Each new row is followed by its nearest point in the smallest flat space through zero that holds the last named rows.

Q_859:
[[-27  -7  -7 -18  21 -14   5   2   2  17   7]
 [-37   2   9   1   0  -9   9  -5   1   4 -15]
 [  4   8  33  -5  -8  -1  -3 -23  -5  21  -5]
 [  2   2 -31  17  18  -9  -2  27 -17   9   0]
 [ 12  -5  -9  19   2  21 -31   4 -21  11 -22]]
New rows:
[ 30 -26   8 -16 -14  11  17  10   8 -12  35] | [ 32  -4  -1 -18  -5   4   6  -2  18 -18  29]
[ -7   1   3  -1   9   5 -14  19  25  -5  15] | [-2 -8 -9 -9  4  2  0  3  8 -8  7]
[ 16 -10 -20  29  -9   0 -12  12  -1   4 -16] | [ 12   2 -16  23  -2   9 -11  14 -13  -5 -12]

Q_399, 5 rows:
[[-20 -12 -35   1 -23  -3   5   6   5   1 -24]
 [ -2  -2 -27 -23 -18   4  -9 -22   2  -5 -23]
 [ -7 -24  -6 -14  -5 -12  -6  -4 -20   2  15]
 [-16  -9 -14   4   3 -16  14  34 -13   9 -14]
 [-14  -4 -14   7  33   5   8  -2  -8 -10 -15]]
New rows:
[-20 -13  -9   7 -28   0   3 -30   6 -18   2] | [-12 -18 -18   6 -22   8  -7 -23  11  -8   6]
[  9 -25  -3 -11  19 -23  33  -9  26  11   5] | [-5 -6 -1  2  7 -2  2  3 -6 -1  3]
[-21  -8 -11  13   5  30  11  22  23 -35  -7] | [-18  -1 -15  30   8  12  11   2  17  -8 -12]
[  7   8  14 -14 -11   5  18  -8  14 -20  -4] | [10 12  5 -3 -6  6 -4 -8 10 -1 -4]
[ -8 -13 -14  -7 -11  -5 -32 -15 -18  10  -8] | [ -5 -15 -16 -19 -12  -5  -8 -14 -10  -1  -1]

Q_880, 5 rows:
[[-15 -22 -29  -6 -18  16   4 -11   4  37  11]
 [-10  -3  -2  -7  13 -14  21  15 -13 -17  15]
 [ -5 -17  -5   0   6  -8  -2  -7 -11  -2   4]
 [ -1 -27   5  11 -12  -8 -21 -18  12  -4   5]
 [-17  -3   0   8  -7 -26   6 -25 -19  26 -19]]
New rows:
[-15  14  19 -18  18   3  19  18  13 -22 -18] | [  3  23  11  -3   8  -5  15  20   0 -17   1]
[ 11 -24   7   8   2 -15   9 -15   3   3 -20] | [ -3 -10   5   8  -2 -14  -9 -15  -6   2  -8]
[ 24  17 -11  11  -6  -2   3 -13  -1  10  21] | [ 1  4 -2  0 -4  6 -1  0  4  6 -2]
[-20 -16  -6  20  24 -18  11   3  22  18 -20] | [-11  -5   0   4  -6 -14   6  -9  -5   9  -3]

Q_925, 5 rows:
[[ 20   3 -14   9 -20  -2   0  -8   7  -4  21]
 [-11  17  -6  12  11   7  19 -33  -1  -8  21]
 [ -9 -21  -8  -1  10   1 -12  14 -20   6 -31]
 [  4  -9  22  -5  10   4   6   3 -13   5   2]
 [  6 -38  13  12  12   1   8 -39  23   1  11]]
New rows:
[ -3   1 -28  21 -12  -3   2  -7  -4   3 -17] | [ -4  -2 -32  12  -5   0  -7  -6  -4  -4  -8]
[ 20 -13 -30  10  31 -12 -13  13 -10  -4   9] | [  7 -14 -18   9  -4   2  -6  -1 -16   1  -5]
[-11  10   7   5  10   0  22  -3   2   9  -8] | [-14   8   8  -2  13   3   7  -6  -1  -1  -1]
[-21   0 -36   9   0 -11   0  22   7   4   5] | [-10  10 -27   4  -7  -3  -9   4   3  -4 -12]
[  1 -19   9  36   9  10  -9  -6   9 -14   0] | [  2 -21  -2   8   5   1   1 -17   6   1   0]

Q_217:
[[  8  25  -1 -23   9  -7 -10  -6 -12   4  -2]
 [ 12   5   9  -5  13   0  -6 -21  13   1   7]
 [ -1   1  14  23   0 -22  10  -2  23   9 -20]
 [ -8  -3  21   0 -25  -9 -10  -8 -23   2 -18]
 [ -3 -16  -4  17   3   2 -11 -23  22  -3  -2]]
New rows:
[  0 -19 -17  20   9  -2  26 -10   3 -20  -4] | [ -5 -15 -10  17   2   5   6   4  16  -3   3]
[ 12   5   7   2  -7 -27 -15   3  -1 -25  -7] | [ -1   6   6   0  -4 -10  -5  -6  -3   4 -11]
[  0 -13  13  -8  -7  -8  -1  11  -7 -11   5] | [  0  -5  11  -1  -9   4   5   5 -10  -1   3]
[ -9 -15  15  -9  15   3  -5  -3 -18  13   9] | [  3  -3  10  -8  -4   7  -2  -5 -10  -2   7]
[  5   5 -31 -19  11 -10 -17  -3  19  11  -5] | [  0  15 -28  -6  18  -5 -14  -7  11   1  -4]

Q_112:
[[  9  24  -5  24  10  11  -7  -4  -3  -2 -26]
 [ 17  37 -11  16   4  16  -7   4   2 -14 -10]
 [ -2  10   6   7  18  17   3  28  -7   3  -4]
 [ 14  22  -9  16   1  18 -11 -17   4 -44  29]
 [ -2  24 -31  -3  -2  21 -10  -3   1  -6  -3]]
New rows:
[-33 -25   4 -12 -11 -23  16 -20 -13  20   2] | [-21 -38   2 -15  -7 -17   3 -16  -2  20  -2]
[-20   1  -7  -3  -4  -3  12  17  -2  -1 -17] | [-6  0 -4 -6  2  3  2 11 -2 14 -9]
[  5  14  -2 -10 -28  26   0  -4 -21  -1 -36] | [  2  18 -17   1  -3   5  -5  -1   1  10 -23]

Q_937:
[[  4  -6  19 -18   2 -19  -5   0  -7  13  19]
 [  8 -28  14 -38  -4  11 -16  13   0 -21   7]
 [  2  -3   1 -21  23 -18   0 -11   6  -1  19]
 [ -4 -11  11 -19   1   9   5   0  -2   3  16]
 [ -8 -17  24 -28  10  27 -15   6 -20  11   9]]
New rows:
[  5  -9 -17   0   0   0  -2 -18 -13   8  19] | [-3  1  1 -4  7 -2  5 -6  1  5  8]
[  4   4  -5   2 -16 -16   6  -6   2   4  -1] | [  5   4  -1   7 -11 -15   6   0   5   2   3]
[-10   6 -36 -25  -3 -36   9  -6  18  22   1] | [  4   7  -8   0   9 -29  12 -12  14  -1  14]
[ -2  -1  -5   3  -7  -2  11  29  -4  11 -28] | [  2   3   1  13 -15   5  -4   8  -5   1 -13]
[ -6  -9 -12 -15   9  33  12  13 -29 -14 -29] | [ -8  -8  -4  -4   6  41  -9   6  -6 -11 -16]

Q_800:
[[ 14  -5   1 -11  11   3 -24  -3 -11   8   8]
 [ 20  11  -5   1  -1  25  -2   6  -1  -9  -3]
 [  6 -18 -10  -8 -11  -1 -22  -3  13  17 -13]
 [  2  -3  -5   0  -4  23  27  -5 -41  -1  -6]
 [  5  -2  -7  18   3  10 -11   5  -3  -5  18]]
New rows:
[-19  11  11   1  22   1 -13  21  19  23   3] | [ -2   4   6  -1   7 -15 -12   2  16  -1   8]
[ 10  25 -12   2  10   3 -11  -5  -8 -13 -21] | [14 12  2 -8  3 12  0  3  1 -6 -5]
[-20   2  -4 -21   3  15 -15   1 -16  20  12] | [  3 -10   0  -9   6  -1 -10  -6 -18  10   4]
[  9  11 -22  22 -12 -11   6  -7 -15   9 -23] | [ -3  -8  -9   5 -12   9  10  -1  -4   3 -10]

Q_265, 5 rows:
[[ 16  20  -1  -8   7  -7  -8  -3  25  -6 -51]
 [ 11  34 -14  -4  41  -3 -21  42  37  19 -36]
 [  7  45  18 -31   5 -13  -1   7  27  13  -9]
 [-18  -9  24 -37   6  -6   3  22  14   8 -28]
 [  1  19  23 -36  40  21 -10 -19   8  11 -26]]
New rows:
[-10 -11 -16  -3  16 -11  -7  -7  13 -10  23] | [-2 -2 -4  6  4  4 -1  4 -5  3 12]
[-11  31   4  -8  -1   5   2  -2   5 -20  20] | [ 4 21  6 -7 -3 -3  2 -7  2  5 17]
[  2  29  22 -20  10  -6 -11  -4  -6  13   9] | [  1  27  16 -22  10   2   0  -6   6  12  12]
[-14   3   2 -21 -18  -7 -25  -9   9 -36   9] | [  0   1   9  -8 -16  -7   7  -9   1  -5  -2]
[ 32   0 -25 -11  -4  -1  17 -14   4 -24  12] | [ 12   9  -6  12 -12  -3   1 -18  -2  -9   3]

Q_393:
[[-32 -14  10 -30 -15  -3 -25  -2  -3  12  13]
 [-16 -25 -28 -22   0 -34 -13   5 -14 -24  -3]
 [ -2 -37   0 -29  19  -5 -24  11   4  17   9]
 [-32 -23  17 -11   2   2 -24 -13   4   5  -3]
 [-51 -25 -36 -32   1 -17 -13  16 -10 -18  -8]]
New rows:
[  3 -24 -13  13  18   8   9  12  -8 -22   9] | [  5 -12 -16   4  19  -4   5   7   1  -9 -11]
[  3 -24 -15  22  19 -20  19  17 -14  13 -24] | [  9 -14 -19   8  25  -5   7   9   2 -12 -14]
[-17 -14  11  10 -12 -14  -8   0  12   1  -4] | [-14  -8   9   0  -3  -4 -10 -11   0  -4  -3]

Q_638 (5 x 11):
[[ 16 -18  14 -42 -14 -14 -19  19  -1 -11  -1]
 [ -6 -25  10  11   3  -3 -12  -7  19   4  -7]
 [-13  21  30 -22 -29  -3 -14 -23   1  -3   2]
 [ -7 -16   4  19 -51  32 -34 -26  39 -29  -7]
 [ 33  13  20  22   4  -6 -12  12  36 -27   0]]
New rows:
[ -2  20  -6   4   4  23 -19  12   3   3   4] | [ 4 11 -6  6 -6  8  2  0  1 -8  2]
[ 20 -16 -14   9  -9  33 -19 -12   7   3   2] | [  1 -16 -16  12 -15  18  -8  -1  11 -12  -3]
[ -7 -10  21 -12   8  16 -24 -14  13  13  18] | [-10 -11  17  -4  -6  -5 -12 -12   9   5  -4]
[-10  15 -34  18   4   5  19  -5 -24   8   1] | [-10  14 -29  14   8  15  23  -3 -21   9   4]
[ -1  20  -9   4  11  26 -13  -4  -3  -4 -40] | [-1  8 -8 11 -5 10  3 -5  1 -4  1]
[  9  18  -9   6 -16   3 -15  10 -31  29   6] | [ -4  13 -10 -10  -4   4   9   0 -18   3   4]

Q_69 (5 x 11):
[[ 14 -13  22 -19 -20 -38   9   8  10  -5  26]
 [-12 -14   3  32 -25  -4  32  13   8 -17  36]
 [  5  12 -12  21 -12   2  21  43   1   1  12]
 [-32   8  16   9  -1 -27  12  39  12  14  39]
 [  8 -15  17 -28  -4   4  26  16   0 -19   3]]
New rows:
[-16  19  -2  -1 -15  14   0  -8  -5   2   1] | [-9  2 -4  8  4  7 -1 -2 -1  1 -1]
[ 1 17 -1  3  4 28  4 -4 -4 -3 -1] | [ -3   3  -8   5   6  19   4   1  -5  -3 -10]
[ 5  0  3  2 -7 -5 11  1  8 13  1] | [ 4  1  0  2 -5 -7  2  5  2  1  5]

Q_667, 5 rows:
[[-22  -9  13  -8 -15   1  25   2  13  29 -26]
 [ -2  30 -13  19   3  34   3  36 -23  33   3]
 [ 21  13  30  -9 -34  41  16   6  -4  12   4]
 [ -9  16 -29  24 -28  16  31  17   9  51  -4]
 [  7   0  28   5  -9   9  -2  33  22  40 -12]]
New rows:
[-23   6  -7 -21   3 -13 -22   9  12  15   7] | [ -9  -5  -1   3  12 -12  -6   8   6   8  -7]
[  7   3 -10 -20 -22  -3 -22 -18 -24  -8  13] | [  9   4  -4  -4  -4   6   0 -15 -11 -22  12]
[ -3   2  13   7  16 -22  17 -14  12   4  -2] | [ -7 -10   1  -2   2 -15   1  -5  11   1  -7]

Q_251 (5 x 11):
[[-22   6  -1 -19  18 -25   0  -2  -2  26  20]
 [ 26 -10 -15   9  13   7   1 -17  -3 -13   8]
 [-23 -25  -3  -7   2 -12 -10 -16   1 -24  17]
 [ -1   4  -3  20  -8   0   2 -17  11 -38 -11]
 [ -3  25  32  -8   4   0  -5  -9   1   2   3]]
New rows:
[ -7 -15   9   2  18   9 -16  19   0 -23   9] | [ -4 -17   7  -5  -4   6  -9  -3  -3 -12   6]
[ 12 -16 -13  -8  23  -8 -13  12  19   8  14] | [  5 -14 -15  -6  12  -4   0  -1  -6  11  14]
[ -6  20  -2  14 -15  -3 -14  21   9  11 -19] | [ -8  16   2   7 -15   0   7  18   6   9 -20]
[-18 -17   1   3  -9   5  16  23  -7 -10  12] | [-14 -18  -4  -3 -12   1  -3  12  -1  -2  -3]
[-22  -4  21  19   5 -14   4  24  19  -1   1] | [-23   6   6  -1 -10  -9   1   7   6   0  -7]
[ -8  -1  -2 -20  22 -25  -1   0 -25  -1 -14] | [-10   0  -3  -8   9 -12   0  -3  -1   9  10]

Q_591 (5 x 11):
[[ 28   5   6   4 -23  -4 -22  -4 -18 -29 -15]
 [ 36   1   9  -7   9   2  -8   0   9 -15 -11]
 [-11   3 -12 -20  -4   0  15 -23  10 -25 -10]
 [ -3   2  19  12 -23  -7  16 -11  19  -4  -9]
 [-25  -3   8 -10  29  10  -4  -5  -3   8 -20]]
New rows:
[-25   2  36  14  -7  25  -8  -5  21 -12  -5] | [-15   0  27  10  -5   0   5  -9   9   4 -22]
[  9 -11  -5  -6   6   7 -36   1  -8   0 -18] | [ 10   0   3  -4  13   6 -23   4 -19  -7 -13]
[ -3 -11  -3  24  -5  11  -6   6 -25  -8   1] | [ -4   1   0   9 -10  -1 -15   6 -21   2   1]

Q_353 (5 x 11):
[[ 20 -17  -2   1 -11   3  25  -5   1  -7 -22]
 [ 15   7   5   7 -13 -12  15  -4  -2  -1 -15]
 [ -8   4   1  -5 -12 -12   7 -10  16   3  21]
 [  5  14   1 -29  14 -19   8  10  -4 -16  17]
 [  4   0 -31   7   6  21 -12   0  -4 -26 -21]]
New rows:
[-4  0 -8  1 12  5 28 -5 -1  4 12] | [ 1 -8  0 -9 -1 -1  9 -2  5 -2  6]
[-10 -12  -1 -12  -1  -2  20  12  10   7  16] | [ -3 -14   5 -15   1  -2  12  -1   9   3  17]
[  6 -11  -2  -8   2   7  -1  19  16   6 -12] | [  3 -13   0  -3   4   8   3   3  -2   0  -5]
[ 12  19  -5 -28  18 -13  -6   0  11   2  12] | [ -1  14  -1 -20  10 -14   1   7  -1 -11  17]
[ -7  -5  27 -21 -15  15 -17  14 -22  -8 -22] | [  6  -6   9   0  13   6  -4  12 -16   5 -12]
[-10 -14   4  12  17 -13  -1 -12   8 -12 -14] | [ 1 -4 -3  3 -1  5  0 -1  0 -1 -5]
